There are 3 ways to turn a row about zero (a turn may also mirror it). The second row of each pair is the first, turned, with some noise. The first 30 pairs use one turn. New pairs use 3 turns, one after the other, and a turn may come again.
In the rows, 128 means zero.
Some pairs, each with its turns in order after it:
[130 120 159 142 146 147 171  96 140]
[160 152 105 125 135 125 157  86 128] -> (2)

[121 133 147 104 143 159 116 109 117]
[143 128 158 113 123 127 109 131 151] -> (1)

[128 164 154 120 126 132  94 139 135]
[135 113 147 124 131 101 104 128  95] -> (2)

[146 182 156 114 151 117 114 138 111]
[166 133 131 128 120 119 107 156  70] -> (2)

[ 96  63 154 133 146 121 112 126 128]
[ 82 132 114  97 106  95 157  98 143] -> (2)

[132 132 132 140 140 143 134 132 173]
[102 144 122 144 109 145 122  95 139] -> (0)

[120 134 100 127 159 134 131 113 115]
[141 140 136 124  95 159 133 137 134] -> (2)

[123 125 113 145 182 113 135  82 112]
[129 138 140  98 127 145 132  57 140] -> (1)

[100 180 135 135 126 113 154 165 140]
[147 133 101 133 133 123  59 131 122] -> (2)

[200 126 124 137 105 149 188 146 133]
[156 164 108 178 181 140 127  86 103] -> (0)

[128  83  68 109 104 136 103  85  99]
[132  85  92  95 111  84  76  88 133] -> (1)

[137 104 124 115 125 137 131 169 123]
[105 135 120 113 132 125 107 162 113] -> (1)

[ 56 115 134 103  96 131 109 140  91]
[109  85 124  49 122 120 107 134 147] -> (2)

[200  91 132 172 100 131 118  97 140]
[110  90 123 175 181 100 138  82 114] -> (0)

[126 118 119 132 137 100 133 200 147]
[116 142 138 134 152 187 103 157 148] -> (0)

[140 140 121 140  83  56 123 156 195]
[113 139 135 180 166  73  88 172 169] -> (2)

[122 128  75 136  68 130 121 128  97]
[110 106 157 105 166 167 119 163 162] -> (2)

[133  80 166 126 162 117 121 132 124]
[109 126 144 101 125 185 101 137 129] -> (1)

[151 134 147 138 121 142 110 126 119]
[127 117 123 139 128 107 108 125 108] -> (0)

[130  97 139 142 140 118 160 105 131]
[109 137 145 135 141 138 169 113 109] -> (0)

[ 56 200 117 147 130 131  98 111 108]
[212 161 128 126  83 103 173 109 127] -> (1)

[110 128  80  99 128 138 118 122  88]
[176 108 101 104 120 120 154 150 143] -> (0)

[111 109 155 147  56  93 151 112 135]
[153  82  70 151 154 162 148 146 145] -> (1)

[152 124 117 126 125 123 119 147 124]
[126 120 114 133 150 137 114 139 129] -> (0)

[115 103 109 133 131 108 163 105  87]
[152 121 145 131 142 125 181 148 122] -> (0)

[112 128 121 130 136  57 101  75 110]
[152 125  92 142  92 159 111  62 148] -> (1)

[104  91  85 160 124 136 107 117 145]
[ 87 142 159 129 118 139 131 104 174] -> (2)

[122 189  78  60 121 187 159  98 118]
[160 159 161 132 163  24 109 114 172] -> (1)

[144  96  56 131 145 124 121 133 114]
[148  97  84 142 152 157 162 140 156] -> (0)

[ 92 136  98 168 185 134 112 148  56]
[126 180 116  47  81 117 157 104 110] -> (1)

New pairs. What belongs after each?
[ 99  92 136 184 111 145  97 109 149]
[141 127 146 168 152  99 149 190 122] -> (2) (2) (2)

[112  79 119 100 136 128 124 136 111]
[122 120 165 146 158 137 113 127 154] -> (2) (0) (1)

[175 147 168 196 122  79 139 121 133]
[150 114 107 109 121 165 170 206 113] -> (0) (0) (1)

[128 153 138 151 114 121 125 124 105]
[110 149 119 143 114 112 134 117 120] -> (1) (0) (0)

[145  94 119 112 123 136 122  87 106]
[139 176 117 132 121 149 153 137 116] -> (0) (0) (0)

[ 91  95 100 200 105 193 196  56 130]
[166 193 164 179 205 130 212 125 111] -> (2) (2) (2)

[120 134 116 134 158  75 125 115 165]
[141 120 164 160 177 109 151 134 136] -> (1) (0) (0)

[110 118 125 130  89 149 131 117  95]
[121 131 122 120 110 132 159 168 112] -> (0) (0) (0)

[148 136 148 132 140 133 147 142 117]
[133 126 145 117 133 101 131 155 133] -> (2) (2) (1)

[152 127 121 121 138 174 154 147 183]
[161 122 137 136 156 102 164  90  93] -> (0) (2) (2)

[128 133 108  77  78 127 156 127 105]
[152 141 144 128 148 115 136 131  56] -> (1) (0) (1)

[100 128 126 129 159 132 145 158 187]
[ 99 143  79 106  91 121 154 161 141] -> (1) (0) (1)

[134 148 122 155 200 139 136 123 140]
[115 150  97 164 160 111 146 142 174] -> (2) (1) (2)

[121 200 132 154 114  56 114 139 104]
[156  60 157 104 143 128  97 194 111] -> (2) (2) (0)

[102 120 109 141 124 123 115 121 141]
[160 119 125 149 128 138 116 128 137] -> (2) (0) (1)

[ 69 175 200 179 123 170 124 100  85]
[110 200  50 159 107  94  91  97 136] -> (2) (0) (1)

[143  74 139 144  74 140 117 123 132]
[101  77 142  89  85 133 136 146 108] -> (1) (1) (2)

[101 153 136 176  56 122 148 118 114]
[101 139 172  98 162 106 172  91 123] -> (1) (0) (1)

[131 117 172 146 139 104  82  99 110]
[142 141 148 180 132 144  79 116 132] -> (2) (1) (2)

[148 170 138 130 120 175 100  75 133]
[151  90 112 150 147 121 176 102 166] -> (0) (1) (0)

[114 192  98 154  87  92 180 146 128]
[153 121 213 115 127  92  96 152 106] -> (2) (1) (0)

[105 136 200  92 132 140 117 121 113]
[129 139 109 104 124 177 166 175 107] -> (1) (1) (1)

[134 168 111 121 133 140 131 114 133]
[108 115 106 114 145 112 119 109 145] -> (2) (1) (2)

[120 125 103 118 128 161 120 151 147]
[107 125 150 133 129 134 134  98 103] -> (0) (2) (0)

[200 123  98 104 148 118 154 120 120]
[156 136 173  87 113  90 143  93 124] -> (2) (2) (1)

[100 107 136 132 124 155  97  99 106]
[107 152  77 127 129 126 144 127 145] -> (1) (2) (2)

[129 137 128 114 156 127 132 157 128]
[106 108 121 133 130 133 137 158 159] -> (2) (1) (2)

[106 127  56 157 137  56 139  80 133]
[139 178  89 114  83 192 115 101  82] -> (0) (1) (2)

[111 108 128 101  87 108 143 111 130]
[123 112 151 162 130 139 140 125 165] -> (2) (2) (0)

[116 120 113 140 112  91 148 135 128]
[129 116 122 153 130 101 146 148 141] -> (0) (2) (0)

[116 119  97 133 127 134 149  84 133]
[115 165 137 150 107 113 151 121 113] -> (0) (0) (0)

[155  96 146 149 133 186  89 122 156]
[145 142  86 126 157 170 147 143 179] -> (2) (0) (1)

